The rows of a group lie close to one hidden flat surface of 12 dimensions, which passes through zero. Surfaces can cross.
Some rows, each with its group after it:
[ -1   0  14   1   5  12  14  -4  10 -16   1  -4  -9   3  -7  12   8   5
  11]
gabem
[ 0  8  7  2 -1 -2  0 -2  2  1  3 -1 -3  3  8  2 -5  0  7]
fik
[  4  -4   3 -12   3  10   1  -6  16   4   1 -10  -5   9  15   3  -3   2
   6]
Tise
[ -8  12  -6   0   1   2  -1   2  -6   0  -5  -3   6  -4   3   0   5 -10
   9]
gabem
[  7  -7   5   9   1   8   9 -17   7  -3   3   3  -8  10 -24   7   1   5
  -2]
ger
[  8   0  -4  -7  14   4   1   7   3   3   7  -3 -13   4  13   9   4  10
  -1]
Tise
[  4  16 -11   3  -5   0   7  -3   2   9  -6 -11  -6   3 -11   1   4   0
  -2]
gabem
[ -2  15 -16 -14 -15   7  -5   3  20   7   2  -7  -8 -11  -1   4  12  10
   0]
ger
[-21 -17 -13   2  -8   3  -8  -9   3   0   9  13  12   9  -6   0   7 -16
 -19]
Tise
[ -3 -14  19  22  10   2   0  -6 -17  -8   4  12  -5  11   6  10  -1  -7
   3]
gabem
[  8 -15  15  -1  27  -4  -1  -1 -13  -5  15  21  -1   7  14  12 -22  -7
   4]
ger
[  1  -1  12   6  -4  -3  -2   2   0  -4   4 -14   1   7   3 -18   1   8
   2]
Tise
[  2 -21 -17  -2  -9  12 -18 -17   4   6   6  16   1  12  -1   4  10 -21
   4]
gabem
[  6 -28   0  10  -9   8  -6   4   5  12   1   5 -16   9  18   5   0   5
  -4]
ger
[-7 -9 13  8  9 10 10  2  2 -6  9  0 -2  6  4  4  0 12  4]
Tise
[  8  -5  10  15   3  -5   7  -4  -4   2  -5  -3 -13  10 -11  -1  -2   7
  -5]
ger
[ 11   1  -1 -13   4  -6  -8  -7   4  -2   5  -1  -1   6  -6  -6  -6  -9
   4]
fik
[ -8   4  12   8  -5 -10   5   3 -14 -11  -6 -12   2 -13 -10   1   3 -14
 -11]
fik
[ 5 -3  6  4  0 -6 -1 -6 -3 -4 -4 -5 -6  7 -8 -3  4 -7 -4]
fik
[  0  -5   4   2   3 -13  -4   6 -12  -9 -12  -7   9   0 -10 -24   5   2
  -6]
fik
[  5  -9 -19   0  10   4   2   7  -2   3   2  -3 -12  12 -14  -5  19  11
 -16]
fik
[  3 -13   5   2 -20  -6 -14 -12   1  -4   2   0  -2  -4 -15  -4   1 -12
 -15]
Tise
[  6  -3  10 -19  18   5   4   4   5  -1 -16   3   0  -9  21   9 -14   3
   9]
fik
[-10  -4  -9 -13  -8  13  -9   0  11  -9   2   1   8  -8  -5  -5  16  -4
  15]
gabem
[  3   3   2 -11  -4 -11   3   3   2   0 -14  -9   4 -12  -5  -3  -5  -2
 -13]
gabem
[  5 -20 -11   2   1  11   4   2  -9  -4   6  -6   4   7  -9  -4   9 -13
  -4]
fik
[  7   6 -25  17   1 -14   5   3  -7  23  -9   7  -3  20 -13 -10  -1   9
 -12]
gabem
[-20   3   4   3   1  12   6   9   1  -9   0   7  -1 -15  10  16  12  11
  -1]
ger
[ -1 -18  13   3 -11  14   5   0   3  -6   7  -1  11 -11  -1  -4  -9   5
  10]
fik
[-7 -2 -4 -9  5 -4 -8  5 -7 -7  8  9 12 -7  5 -1  0 -9 -2]
fik
[ 23  -2 -11  -3  -6  -9  -9   6  -7  18   1 -13 -12  10  15  -6 -12 -19
   8]
ger
[-20  16   5  -3   1  10 -12   2 -10 -10  12  -6  -2 -17   9   9  15 -16
   9]
gabem
[  8  -1   5  -4 -11   2  -2   0  -4  -3   3  -9   0 -14   0   3  -6 -10
   2]
Tise
[ -2   8  -5   3 -11  -1  -4 -17   3  -1  11   9   3   4 -11  12   0 -22
   7]
fik
[  0  -1  13   8  10  -2  -2  -1   3  -2   0   9 -12  12   8   1   0  16
   4]
ger
[-10   6  -8  13  11  10  17  10 -10  10 -11   7  11   6  16   7  -6   1
  15]
ger
[ -5   1  -6  -1 -10  -5 -18   2  -4   6   4  -5  -2  -7  -2 -13   6  -2
  -9]
gabem
[  1  13  10  -3  -1 -18 -17  -6  -1 -14   0  21  11  -7 -16 -15  -3   8
  12]
Tise
[  3   7 -15  -4   5   8   6  10   2  11   3 -12   3   9  13  -6   2   5
  10]
Tise
[ 11  -1   7  -1  15  -4   4   1  -7  -9 -13  -5 -12  -2  -2   8  11   1
  -1]
Tise
[ -5   1   7  11  -5   5   2  -8  -6  -5  18   1   0   5   5  16  -4 -21
   7]
fik
[ -1  -2   0   9  -4  22  17   2   2  -4  21   6   3 -10 -17  12  -4  12
  17]
Tise
[-13  10  -2   5   2  -5  -3   0   4   7   7  15  -4   6   2   3  -6   7
  -6]
Tise
[  3 -11   1   1   2  -5  -5   1   0   9   4  10  -7   1   9   6 -10   2
 -10]
fik
[  7 -26 -12  14 -17  16  -1  -1  -1   1  29   5  -6   2 -20   4   7  -1
   0]
ger
[ -6  32   0 -17   6  -5  -5  -3   4  -9  10   1   5 -12  -4   2   2   1
   7]
gabem
[ -2   4 -22   8   8  -8  -4   3 -10  11  11   7  -4  18   3   1   9  -3
 -15]
gabem
[  0 -22  14 -11 -13   2 -12  -9  14  -1 -29   3   1 -11  17   2  -2  -2
  -4]
ger
[-10  -1   6   1  13  -3  -1   6 -20 -21   6  17  13 -14   3  11   4 -13
   3]
Tise
[  1  -1   8 -23  13 -18 -13  -8  -3  -9  -2   1   5  -7   2   1  -4 -15
 -22]
ger
[  2  10  -5  12  -4  -6  15   2   1   2 -20  -3   2   3 -26 -10   5  13
   4]
gabem
[  5  -1  12  17 -13   8  -2  -8  -1  13 -12 -14 -17   0  -2  -2  -3   1
  11]
gabem
[ 10  -7 -21   9  -7   4  12   4 -12   4 -15  -9   2  -6 -26   0  16  -7
  -4]
Tise
[ -3   2   5  12  -1  -8  -3  -5  -6  -4 -16 -10  -8  15   2  -4  17  -6
  -9]
fik
[ 13  14   9 -11  -1 -26 -12   8  -8  -8  -2  -1  -2 -17 -12 -14  -8  -5
   8]
ger
[  0   9  -4   7  -6  -5   2   5   1   9 -11  -9  -2   5  -2 -13   2  11
   0]
ger

New rows, each followed by its group:
[ -4   3  12  11   0 -12   0   0  -6  -2  -4   7   1  -4  -5  -3  -8   3
   0]
fik
[  4 -10   7   2   6  -2  -3   3 -10  -7  -2   2   6   1  10  -4   0  -4
   7]
Tise
[ -9  -8   3  -4  -6   9  -8   5   4  -7  -4  -4   4  -5   6 -11  10  -1
  15]
gabem
[  4   9   3  -3 -20   4  -5   8   5  -7  12  -9   5 -13  -5 -12   0   3
  25]
ger
[-13 -11   2 -13  -1   4  -1  -3  17   7  -4   0   5  -1  10   2  -8   0
 -14]
Tise
[  1  -1   4   4  -1  -6   5   8  -4  -3  -1   8  -5 -20 -18   4  -3  11
  -5]
ger
[ 11  -3   8 -19  18  -8   0  -9  -3  -2   6   9  16  -5  -3  -1 -28 -10
   0]
ger
[ 14  -9  -3   6 -24  -7 -14   5  -2   1  -9   2  -2  -3  -6 -16   3  -7
  24]
ger
[  2 -28  15   8   6   5   7   2 -13 -12 -18   1  10  -1   1  -7  -2  -4
   3]
fik
[ -7   6 -18  -5   0  -8 -21   4  -7  10   9   8   2   3   8  -9   6  -6
  -8]
gabem
[ -7 -16  -2 -12   6   4 -12  -1  -5  -4  12   2  16   6  27  -1  -2 -18
  -9]
ger
[ -7  14  -1 -16  -3   8   6  -2  12   4 -22 -10   4 -12  14  12   1  -4
   1]
ger
[  3  -6   1  13 -15   0   0   2  -3   4  18 -23 -13   8  -7  -7   8  -1
 -17]
fik
[  7  -4 -16  -5   2  -3 -15 -17  -1   0  29  20  12  17  -4   4  -3 -15
  -7]
gabem
[  2   6 -10   2   1  15  12  -2  -5   8  12  -2   0   0   9  22  -8 -16
   5]
gabem
[ -2   1  -5   3   6  -9  25  17 -13 -14  13 -11  24   4   0  -2  -4  -3
 -16]
gabem
[  8  -3   8  10   7  -3  16   3  -3   4 -10  -2  -4   7   4   5 -12   6
  -2]
gabem
[ 13  -3   3 -16  -3   4  -7  -3   8 -11   4 -13  10  -3  -2 -15   6   3
  16]
Tise
[ -1   8 -15  -6  16  -4  -1 -10  -2  -5   6  20  -2   4 -19  16  10  -9
  -7]
ger
[  1   5  -7   2   8 -16  -5   3  -7  10   2  11 -10  -5  -3   7  -3   5
 -26]
gabem
[  5  10  -4 -19   1  11  -3  -3  21   1  13  -5  -7  -1   2   4   3  14
   5]
fik
[-9  7  1  0  2  9  3 -4  0 -9 -8  6 18  2  4 -2  5 -1 23]
fik
[ 18   2  -6  -4 -12  -5   3   3  -3  12 -21 -14  -4 -14  -7  -4  -7  -3
  -1]
Tise
[ -3   1   4  -5   4  -8   0   5  -5  -2 -14   4   0 -15   3   7  -4  -3
  -7]
ger
[  9   4 -14 -12   8  -6  -4  -5   5  10   0  10   4  10  10   5  -9  -6
  -4]
gabem
[ -3   2   7 -10   4 -20 -21   1   5   1  -7  10  -3   0  15 -12  -1  13
 -14]
fik
[ -6 -26  -9  18  -7   9  -7  -4   1  -2   9  21  -8  13  -9   5  19   7
  -8]
ger
[  2  -4   3   3  14 -10  -2   4 -12  -2  23   6   3   6  -2  -8  -9   6
 -10]
ger
[ -2 -14 -12   0  -3   0   2   3   0   5  -9   3   8  -2  -9  -7   3   2
  -8]
Tise
[ 10  -5   6   6  -3 -11  -7  -7   2  12 -13  -2 -11  14  12  -2  -7  -5
  -4]
fik
[  6 -12  -8   3  10   3   8  10  -5  11   3   8  -9  -1  -2   7  -8   7
  -8]
fik
[  5   0  16   6  -4   8   8  -1  -5  -8   7  -6  -4 -11  -2  12  -5  -3
   8]
Tise
[ -4   1   7   3  14   1   0   8  -7 -13  14  -7  -5   9   5  -6  12   9
  -2]
fik
[ -3   3   4   5   9   0   6  -5  -6  -1   5 -15   2  17   6  -3   0  -7
  -9]
ger
[ -8  -7  -3 -17  12  11  -7 -11  14  -7  20  19   0   0   2  18   5   4
 -13]
ger
[ 14   1 -10  10 -10 -11   1  11  -7  17 -12  -3  -8   0  -6 -12  -8   3
   8]
ger
[  6  14   6  -3   1  -7  -4  -8   1   3   6   1   0   1  -1  -2 -10   3
   1]
gabem
[  6 -11   8  -9 -15   8  -1  -6  11  -4  -6   4   8 -18  -8  -1 -10   0
  13]
ger
[ 1 -8 -4 10  1  9  2 -4 -6 -6  9 -1  5 18 -5 -5  9 -9 11]
fik
[  3   8  19   3   9   2  11   9  -5  -7  -1 -11  -3  -6  10   1  -5  10
  14]
Tise
[ 11 -10 -11 -10   0   0  -5  -9   6  -4  -4   8  -6  -5 -20   8  13  -2
  -8]
Tise
[  4 -11  -2 -14 -10  10  10  10   9   1  12 -16   8 -12   8   1 -11   1
  -6]
gabem
[  1   4  -6   8  -4  -5   5  -1  -7   4 -12  -1  10   5  -8  -9   0  -4
   3]
gabem
[ 19   6 -12   0   0  -3   9  -2   2  19 -12  -1 -15   0 -13   9 -12  -4
   3]
ger
[ -5  -3   7  12  -2  -5  -6   2   1   0   8   8  -3   6   0 -10   2  19
  -2]
fik
[  2   5  -2  -6   1  -1  -2   3   2   0   5   1  10  -1  -1 -13  -7   6
  12]
fik
[  0  -4  12  -7  15   8   7   4 -10 -19   1 -17  -1  -5  16  13  13 -15
   0]
Tise
[  5   7   2   2  -1 -19 -14   1  -2  -3 -17   9  -9   3  -3  -8   8  -1
   9]
ger
[ -1  23  17  14  12  -8 -12  -3  -3   3  14   6 -16  16  10  -8  -3  22
  14]
gabem
